The rows of each matrix lie in a flat space through zero, up to rounding. After each matrix: how many dimensions does the smallest such space have?

[[  31  -24   -6   38  -35   -4    9   14   19  -46  -12  -48   -8   -1
   -37   -2  -12  -24   17  -13   -1  -40  -16]
 [ -24  -47    7  -27  -89   -8    1    1  -24  -37  -28   23  -12    2
    12   -6  -20  -22   -2   16  -35  -12   -4]
 [  -6    7  -32  -15   29   11  -19   -8   31  -20    4    4   27   18
   -29   24   43   42    6  -12   41   -2   18]
 [  38  -27  -15  -31   21   16   38   -6   -2  -31  -20  -11   46   41
   -12   70  -43   -4  -46    8   32  -29    2]
 [ -35  -89   29   21  -94   -6  -47  -50    8  -22  -21  -19   12  -13
     9  -24   -2   21   36   -9   -8  -24  -23]
 [  -4   -8   11   16   -6    8    9  -12   11   24    3   10   -3    3
    14  -18    9   14  -13   15    4   29   20]
 [   9    1  -19   38  -47    9   33   -7   30   59    0  -14  -12   -8
   -36   24   -6  -13   20  -29  -14    0  -39]
 [  14    1   -8   -6  -50  -12   -7  -24    3   15  -28   26   18  -35
   -21    2   -5  -48   36  -10  -14  -21  -35]
 [  19  -24   31   -2    8   11   30    3   -1   17  -22   -1   18   12
    19    8  -55  -22  -51   18   13    5   15]
 [ -46  -37  -20  -31  -22   24   59   15   17    0  -10  -18   65   45
    -8   59  -41  -20   -6  -34    4    6    0]
 [ -12  -28    4  -20  -21    3    0  -28  -22  -10  -76   -5   20   29
   -17   71  -26  -15  -12   -6  -13    0  -16]
 [ -48   23    4  -11  -19   10  -14   26   -1  -18   -5   44    0  -21
    -1   27   26  -10   35  -28   -1   -4  -12]
 [  -8  -12   27   46   12   -3  -12   18   18   65   20    0   12  -15
     9    2  -13   11   -7  -24   30  -16  -22]
 [  -1    2   18   41  -13    3   -8  -35   12   45   29  -21  -15  -10
    37  -35  -16   -4   25   -1  -16    5   -3]
 [ -37   12  -29  -12    9   14  -36  -21   19   -8  -17   -1    9   37
   -16   65   23   35   23  -31   17  -10    5]
 [  -2   -6   24   70  -24  -18   24    2    8   59   71   27    2  -35
    65 -109   29  -12   21   33  -10   39   22]
 [ -12  -20   43  -43   -2    9   -6   -5  -55  -41  -26   26  -13  -16
    23   29  -14   15  -28   19  -13    3  -20]
 [ -24  -22   42   -4   21   14  -13  -48  -22  -20  -15  -10   11   -4
    35  -12   15   33    1   18   -5   45   12]
 [  17   -2    6  -46   36  -13   20   36  -51   -6  -12   35   -7   25
    23   21  -28    1  -78   41    2    5   19]
 [ -13   16  -12    8   -9   15  -29  -10   18  -34   -6  -28  -24   -1
   -31   33   19   18   41  -34   -2  -23  -20]
 [  -1  -35   41   32   -8    4  -14  -14   13    4  -13   -1   30  -16
    17  -10  -13   -5    2   -2   26  -10   -2]
 [ -40  -12   -2  -29  -24   29    0  -21    5    6    0   -4  -16    5
   -10   39    3   45    5  -23  -10   16  -21]
 [ -16   -4   18    2  -23   20  -39  -35   15    0  -16  -12  -22   -3
     5   22  -20   12   19  -20   -2  -21  -12]]
 | 14

[[  20   10   24   11  -24  -54  -27  -27   15    0   17  -67   41  -29
   108  -30  -54    1   19  -10  -53   24   42]
 [  10    6   45   30  -78   64  -20   12   39    1   14   11  -14    0
     2   26   13   28   27   26  -46   -2  -39]
 [  24   45    9  -38  -17  -12   23  -71   -2  -31    9   -6    1   14
   -63    9  -19   29  -19  -33   76  -39   36]
 [  11   30  -38   48   -1   -7   -5  -25  -17  -41  -38  -48  -53   14
     2  -45    1   28    9   19   29    5   27]
 [ -24  -78  -17   -1   26   -6   22  -42   49  -76   21  -89  -19    1
    -9    0  -25   -9   29   21   31    0  -25]
 [ -54   64  -12   -7   -6  -68  -14    6   28  -48  -18  -57   53  -15
    13  -38  -18  -48  -21  -14   35  -54   11]
 [ -27  -20   23   -5   22  -14    8   26  -52  -15  -18   25   47   30
   -51  -20  -37  -18  -30   47  -12   14   15]
 [ -27   12  -71  -25  -42    6   26  -58  -63   36   76  -46  -64    4
   -16   13  -46   36    4  -30   13   -1   32]
 [  15   39   -2  -17   49   28  -52  -63  -44   44  -39   59   -9  -17
   -14  -55  -17    7   30  -16   20   34   38]
 [   0    1  -31  -41  -76  -48  -15   36   44   34  -16  -94    9  -53
     9   11  -15   31   20   -9 -104   -9  -34]
 [  17   14    9  -38   21  -18  -18   76  -39  -16  -54  -29  -28  -51
    26   16   29   -3   -6    6   18  -85   36]
 [ -67   11   -6  -48  -89  -57   25  -46   59  -94  -29  -47   -4   33
    20  -32  -16  -46    2  -34   40  -51   24]
 [  41  -14    1  -53  -19   53   47  -64   -9    9  -28   -4   16  -41
    14    3   21   18   64  -42   24   41    6]
 [ -29    0   14   14    1  -15   30    4  -17  -53  -51   33  -41  -68
    39  -31  -36   -6   41  -92    9   38  -16]
 [ 108    2  -63    2   -9   13  -51  -16  -14    9   26   20   14   39
   -22   18   -7   24   17   51    1   13  -23]
 [ -30   26    9  -45    0  -38  -20   13  -55   11   16  -32    3  -31
    18  -35   41  -14  -74  -12  -20   23   61]
 [ -54   13  -19    1  -25  -18  -37  -46  -17  -15   29  -16   21  -36
    -7   41  -36  -45   51  -48  -43    4    3]
 [   1   28   29   28   -9  -48  -18   36    7   31   -3  -46   18   -6
    24  -14  -45   83   32   -1  -57  -43   45]
 [  19   27  -19    9   29  -21  -30    4   30   20   -6    2   64   41
    17  -74   51   32    1   15   13   34   13]
 [ -10   26  -33   19   21  -14   47  -30  -16   -9    6  -34  -42  -92
    51  -12  -48   -1   15  -18   -7  -29   31]
 [ -53  -46   76   29   31   35  -12   13   20 -104   18   40   24    9
     1  -20  -43  -57   13   -7   73   27  -66]
 [  24   -2  -39    5    0  -54   14   -1   34   -9  -85  -51   41   38
    13   23    4  -43   34  -29   27   -5  -22]
 [  42  -39   36   27  -25   11   15   32   38  -34   36   24    6  -16
   -23   61    3   45   13   31  -66  -22  -27]]
 | 19

[[ 21  -8  -2 -10 -20  -3   1   4   4  21 -17  11  10  -5  -1 -23  -9   9
  -12  -3  -6  16  26]
 [ -8   5   5   2   5   4  -5   3  -5  -6  11  -1  -4   5   0  10   0  -3
    2   7   0  -8  -8]
 [ -2   5  10  -3  -2  10  -4  11  -9  -1   6  -1   4   5  -1   3  -2   3
   -5  11  -4  -5   9]
 [-10   2  -3  11  19  -1   3 -11  -5  -5   0  -7   2   0   5   8   9   0
    7  -6   6  -8 -10]
 [-20   5  -2  19  34   2   6 -15 -12 -13   2 -15   5   1   8  17  17   0
   12  -7   9 -17 -16]
 [ -3   4  10  -1   2  14   5  11 -13  -6  -3 -10  12   2   1   2   6   8
   -4   7  -3  -4  18]
 [  1  -5  -4   3   6   5  21   0  -2  -9 -23 -19  16  -8   3  -5  16  11
    2 -10   2   4  20]
 [  4   3  11 -11 -15  11   0  19  -3  -5   2  -3   3   3  -4  -1  -3   3
   -7  12  -7   2  16]
 [  4  -5  -9  -5 -12 -13  -2  -3  20  -3   5   7 -18  -3  -5  -2  -7 -12
    5  -4   2   7 -18]
 [ 21  -6  -1  -5 -13  -6  -9  -5  -3  34 -11  22  11  -2   1 -23 -14   9
  -14  -3  -5  13  20]
 [-17  11   6   0   2  -3 -23   2   5 -11  40  11 -30  12  -5  25 -11 -22
    8  16   1 -16 -43]
 [ 11  -1  -1  -7 -15 -10 -19  -3   7  22  11  25 -11   3  -3  -9 -20  -7
   -7   4  -4   6  -9]
 [ 10  -4   4   2   5  12  16   3 -18  11 -30 -11  34  -6   7 -17  11  24
  -11  -6  -3   6  45]
 [ -5   5   5   0   1   2  -8   3  -3  -2  12   3  -6   5  -1   8  -4  -5
    1   7  -1  -6  -9]
 [ -1   0  -1   5   8   1   3  -4  -5   1  -5  -3   7  -1   3  -1   5   4
    0  -3   2  -2   5]
 [-23  10   3   8  17   2  -5  -1  -2 -23  25  -9 -17   8  -1  27   6 -14
   13   8   5 -18 -33]
 [ -9   0  -2   9  17   6  16  -3  -7 -14 -11 -20  11  -4   5   6  17   6
    6  -7   5  -5   6]
 [  9  -3   3   0   0   8  11   3 -12   9 -22  -7  24  -5   4 -14   6  17
   -9  -4  -3   6  33]
 [-12   2  -5   7  12  -4   2  -7   5 -14   8  -7 -11   1   0  13   6  -9
   11  -3   6  -7 -23]
 [ -3   7  11  -6  -7   7 -10  12  -4  -3  16   4  -6   7  -3   8  -7  -4
   -3  15  -5  -6  -3]
 [ -6   0  -4   6   9  -3   2  -7   2  -5   1  -4  -3  -1   2   5   5  -3
    6  -5   4  -3 -10]
 [ 16  -8  -5  -8 -17  -4   4   2   7  13 -16   6   6  -6  -2 -18  -5   6
   -7  -6  -3  15  18]
 [ 26  -8   9 -10 -16  18  20  16 -18  20 -43  -9  45  -9   5 -33   6  33
  -23  -3 -10  18  74]]
 | 4

[[ -18  -25   12   -6    7  -19    6   18   37   17    3   30  -12  -21
    15   36   21  -15   12  -37    5   19   38]
 [ -25   -8  -11  -14   20  -13   10   16  -21   15  -24  -10  -22   17
    -3   -3   -9   -4   -8   20   12   20   34]
 [  12  -11  -35   65   12  -19  -43   45  -15   24  -15   20  -40   -2
     9    1    6   10  -41    2   32  -35  -16]
 [  -6  -14   65   37  -37   13  -49   37   32  -63  -19   38    1   12
    25   25  -27  -20   39   25   57  -32   24]
 [   7   20   12  -37  -49    9    1  -19  -11  -17   19  -13  -14   31
     1  -48  -13  -22   25   54  -31   16  -11]
 [ -19  -13  -19   13    9  -38  -17   37   14   15    2   54  -25  -41
    23   30   18  -15    4   -5  -16  -22    1]
 [   6   10  -43  -49    1  -17  -14   15  -22   15  -17   18  -39   58
    -4   -2   13   12   -5    7  -12   26   38]
 [  18   16   45   37  -19   37   15  105   52  -28   -6    4    0    2
    24   19  -29   25   47   27   32  -24   -6]
 [  37  -21  -15   32  -11   14  -22   52   -2    2   -8   -5  -26    2
     7   14  -17    5   -6  -18   71  -14   -6]
 [  17   15   24  -63  -17   15   15  -28    2  -13   24  -71   11   10
     1  -36  -27  -11   16   21  -20   13    3]
 [   3  -24  -15  -19   19    2  -17   -6   -8   24   -8  -27  -41   31
     0    0    3    5   -9    2   16   16   19]
 [  30  -10   20   38  -13   54   18    4   -5  -71  -27   34   43    1
   -10   53  -34    4   33  -31  100  -18   -3]
 [ -12  -22  -40    1  -14  -25  -39    0  -26   11  -41   43   -9   17
     0  -44   -8   18    0   -6   -2   -2    3]
 [ -21   17   -2   12   31  -41   58    2    2   10   31    1   17 -103
    19   11   -5  -47  -15    2  -29  -30  -14]
 [  15   -3    9   25    1   23   -4   24    7    1    0  -10    0   19
   -12   35   11   15  -11  -19   38   10    2]
 [  36   -3    1   25  -48   30   -2   19   14  -36    0   53  -44   11
    35  -45  -34  -10   66   59    9  -38  -46]
 [  21   -9    6  -27  -13   18   13  -29  -17  -27    3  -34   -8   -5
    11  -34  -47  -26   24   28   25  -13   -9]
 [ -15   -4   10  -20  -22  -15   12   25    5  -11    5    4   18  -47
    15  -10  -26  -20   30    9  -11   -8   -7]
 [  12   -8  -41   39   25    4   -5   47   -6   16   -9   33    0  -15
   -11   66   24   30  -18  -44   31  -12  -20]
 [ -37   20    2   25   54   -5    7   27  -18   21    2  -31   -6    2
   -19   59   28    9  -44   31  -11    2    0]
 [   5   12   32   57  -31  -16  -12   32   71  -20   16  100   -2  -29
    38    9   25  -11   31  -11  -25  -36   -5]
 [  19   20  -35  -32   16  -22   26  -24  -14   13   16  -18   -2  -30
    10  -38  -13   -8  -12    2  -36  -19  -15]
 [  38   34  -16   24  -11    1   38   -6   -6    3   19   -3    3  -14
     2  -46   -9   -7  -20    0   -5  -15  -24]]
 | 13

[[ 59   5 -12 -39 -10   7  -3  28 -24  11 -13  21  15  -4 -23  13  44  25
  -16  17  10 -29  -3]
 [  5  10  11  10  18  33  -1  51  46 -19 -11   5  15  45 -33   3 -14  19
   19   0 -20 -30  37]
 [-12  11  83  18  32  17  52  53  17 -23  22 -12   8  10 -19 -15  38  -3
    9 -13 -25 -11  13]
 [-39  10  18  39  32 -26 -17  15  27  12  20 -29  -6  -4 -15  16  -1   2
  -37 -17  29  14 -24]
 [-10  18  32  32  65  41 -34  34  25  12 -24  17  18 -23  -8  21 -56 -26
   31 -15  -7  21   6]
 [  7  33  17 -26  41 -11 -36  -7 -70  37  37  -3 -15  24  -4  10  35  -9
   -8   3  29  28   9]
 [ -3  -1  52 -17 -34 -36 100   9   6 -24  39  12   9 -26 -52  -8 -13  -8
  -13 -28 -38  27  22]
 [ 28  51  53  15  34  -7   9 -51 -45  28   9  36 -24 -27 -23  -1 -14  -5
   -2 -41  29  54 -36]
 [-24  46  17  27  25 -70   6 -45   2  22  21 -29 -16 -27   7   1 -49   6
  -15  -7   0  11 -28]
 [ 11 -19 -23  12  12  37 -24  28  22  21 -16  27 -17   5   0  21 -24  10
    4   6 -39  -1  14]
 [-13 -11  22  20 -24  37  39   9  21 -16 -52 -11   3  -8   9   9  -1 -11
   -6  -5 -23 -32  13]
 [ 21   5 -12 -29  17  -3  12  36 -29  27 -11  16   5  11  -5  11   8   2
   14   8 -34 -11 -22]
 [ 15  15   8  -6  18 -15   9 -24 -16 -17   3   5  -8  24 -22  -6 -17  -7
   26   1  19   6   3]
 [ -4  45  10  -4 -23  24 -26 -27 -27   5  -8  11  24  12 -24   8 -10  -2
   15 -40  37  29   5]
 [-23 -33 -19 -15  -8  -4 -52 -23   7   0   9  -5 -22 -24  70  25  29   1
   13  28   7 -10 -18]
 [ 13   3 -15  16  21  10  -8  -1   1  21   9  11  -6   8  25  18   5  16
   14 -14  -2  11  -3]
 [ 44 -14  38  -1 -56  35 -13 -14 -49 -24  -1   8 -17 -10  29   5  61  21
  -29 -47  20  -4 -38]
 [ 25  19  -3   2 -26  -9  -8  -5   6  10 -11   2  -7  -2   1  16  21  11
  -30  -6  -8 -32  30]
 [-16  19   9 -37  31  -8 -13  -2 -15   4  -6  14  26  15  13  14 -29 -30
   10 -25  35  27   5]
 [ 17   0 -13 -17 -15   3 -28 -41  -7   6  -5   8   1 -40  28 -14 -47  -6
  -25  17   3  10  42]
 [ 10 -20 -25  29  -7  29 -38  29   0 -39 -23 -34  19  37   7  -2  20  -8
   35   3  14 -35   2]
 [-29 -30 -11  14  21  28  27  54  11  -1 -32 -11   6  29 -10  11  -4 -32
   27  10 -35 -12   6]
 [ -3  37  13 -24   6   9  22 -36 -28  14  13 -22   3   5 -18  -3 -38  30
    5  42   2   6  49]]
 | 18

[[-13  20  19 -28 -40   4 -43   1  19  30  17 -63   5 -24 -20  20  16 -47
  -24  -3 -20 -30 -27]
 [ 20 -41  -5 -24 -43 -12 -18  22  23  35  -5  14   0  16 -20   5  10 -10
   -2  -7  17   7 -11]
 [ 19  -5 -20  -7 -16 -18  44   9  12 -12   0  51  25  18  -3 -14  30  -8
    9  -6  23  -8  27]
 [-28 -24  -7 -17  14 -35  13 -20   6   9  -5   8   8  -6  23  -4  16 -12
   -5 -43   7   2   2]
 [-40 -43 -16  14 -40   8  12 -23  10   6  12 -10  17   5 -20  32 -15  29
   24   5  -5  30  -6]
 [  4 -12 -18 -35   8 -77   2 -24 -17  -9  -6   3  12 -32 -22  -1  66  20
   13 -17 -45   2 -45]
 [-43 -18  44  13  12   2 -17 -13  -6  -3  20  19  17 -14  21 -19  13   7
  -12 -15  10 -12   4]
 [  1  22   9 -20 -23 -24 -13  21  10 -28   3 -29 -14  15  -7   1 -12  -6
  -14  -5 -28  -7   6]
 [ 19  23  12   6  10 -17  -6  10 -30 -37   2   5  -7  -2 -25 -12  21  44
    1  14 -39  -1   4]
 [ 30  35 -12   9   6  -9  -3 -28 -37 -41  -4 -10   2  -7  12 -21   2   7
   -6 -22  15  33   3]
 [ 17  -5   0  -5  12  -6  20   3   2  -4 -25  13   4  22  10  -6  -2  28
    6  -7   2 -13  20]
 [-63  14  51   8 -10   3  19 -29   5 -10  13 -27  41  -6  26   4   2  -1
   -9 -18 -35 -46  28]
 [  5   0  25   8  17  12  17 -14  -7   2   4  41  38 -10  13 -17  45   7
    6  -5  10 -29  11]
 [-24  16  18  -6   5 -32 -14  15  -2  -7  22  -6 -10  17 -13   4  20 -26
  -12 -36 -11 -24   5]
 [-20 -20  -3  23 -20 -22  21  -7 -25  12  10  26  13 -13 -30  -6  13  15
    8  23 -15   7  -1]
 [ 20   5 -14  -4  32  -1 -19   1 -12 -21  -6   4 -17   4  -6 -11  17  34
   -5 -13  26   9   1]
 [ 16  10  30  16 -15  66  13 -12  21   2  -2   2  45  20  13  17  -9  13
   28  26  12 -39   6]
 [-47 -10  -8 -12  29  20   7  -6  44   7  28  -1   7 -26  15  34  13 -34
   22  13 -12 -20 -34]
 [-24  -2   9  -5  24  13 -12 -14   1  -6   6  -9   6 -12   8  -5  28  22
  -19 -30  16 -10  21]
 [ -3  -7  -6 -43   5 -17 -15  -5  14 -22  -7 -18  -5 -36  23 -13  26  13
  -30 -29 -30  29  11]
 [-20  17  23   7  -5 -45  10 -28 -39  15   2 -35  10 -11 -15  26  12 -12
   16 -30 -96  -2 -22]
 [-30   7  -8   2  30   2 -12  -7  -1  33 -13 -46 -29 -24   7   9 -39 -20
  -10  29  -2 -19 -30]
 [-27 -11  27   2  -6 -45   4   6   4   3  20  28  11   5  -1   1   6 -34
   21  11 -22 -30 -40]]
 | 14

[[  6  15   6 -17   1   1 -13  -5  -7 -23   2  -4   4 -11  11  -2   5 -16
   -3  -8 -15 -10  -2]
 [ 15  23   7 -43   8  -7   2 -10 -17 -47  -7  -9  -7 -18  37   9  11 -41
    1 -23 -22 -12 -22]
 [  6   7   1 -16   4  -4   6  -4  -6 -16  -4  -3  -5  -5  15   5   4 -16
    1  -9  -6  -3 -10]
 [-17 -43 -16  42  -2  -6  42  14  19  61  -7   9 -16  30 -26  10 -12  40
   10  20  43  29   2]
 [  1   8   4  -2  -1   4 -15  -2  -2  -8   4   0   7  -5  -1  -6   1  -2
   -4  -1  -9  -6   6]
 [  1  -7  -4  -6   4  -7  22   0  -1   1  -8  -1 -12   4  10  10   1  -6
    5  -4   8   7 -13]
 [-13   2   6  42 -15  22 -57   6  13  28  24   9  35   2 -48 -32 -10  41
  -14  25  -5  -9  46]
 [ -5 -10  -4  14  -2   0   6   4   6  17   0   3  -1   8 -10   0  -4  13
    1   7  10   6   4]
 [ -7 -17  -6  19  -2  -1  13   6   8  26  -1   4  -4  12 -13   2  -5  18
    3   9  17  11   3]
 [-23 -47 -16  61  -8   1  28  17  26  79   0  13  -6  35 -45   0 -17  59
    6  31  47  29  17]
 [  2  -7  -4  -7   4  -8  24   0  -1   0  -8  -2 -13   4  11  11   1  -7
    6  -5   8   7 -14]
 [ -4  -9  -3   9   0  -1   9   3   4  13  -2   2  -4   6  -5   2  -3   8
    2   4   9   6   0]
 [  4  -7  -5 -16   7 -12  35  -1  -4  -6 -13  -4 -20   3  21  18   3 -15
    8 -10   9   9 -23]
 [-11 -18  -5  30  -5   4   2   8  12  35   4   6   3  14 -25  -5  -8  29
    0  16  17  10  14]
 [ 11  37  15 -26  -1  10 -48 -10 -13 -45  11  -5  21 -25  11 -15   8 -25
  -11 -12 -37 -26   9]
 [ -2   9   5  10  -6  10 -32   0   2   0  11   2  18  -5 -15 -15  -2  10
   -8   6 -10  -9  19]
 [  5  11   4 -12   1   1 -10  -4  -5 -17   1  -3   3  -8   8  -2   3 -11
   -2  -6 -11  -7  -2]
 [-16 -41 -16  40  -2  -6  41  13  18  59  -7   8 -15  29 -25  10 -11  38
    9  19  41  28   1]
 [ -3   1   1  10  -4   5 -14   1   3   6   6   2   8   0 -11  -8  -2   9
   -3   6  -2  -2  11]
 [ -8 -23  -9  20  -1  -4  25   7   9  31  -5   4 -10  16 -12   6  -6  19
    6  10  23  16  -1]
 [-15 -22  -6  43  -9   8  -5  10  17  47   8   9   9  17 -37 -10 -11  41
   -2  23  21  11  23]
 [-10 -12  -3  29  -6   7  -9   6  11  29   7   6   9  10 -26  -9  -7  28
   -2  16  11   5  18]
 [ -2 -22 -10   2   6 -13  46   4   3  17 -14   0 -23  14   9  19  -2   1
   11  -1  23  18 -20]]
 | 2
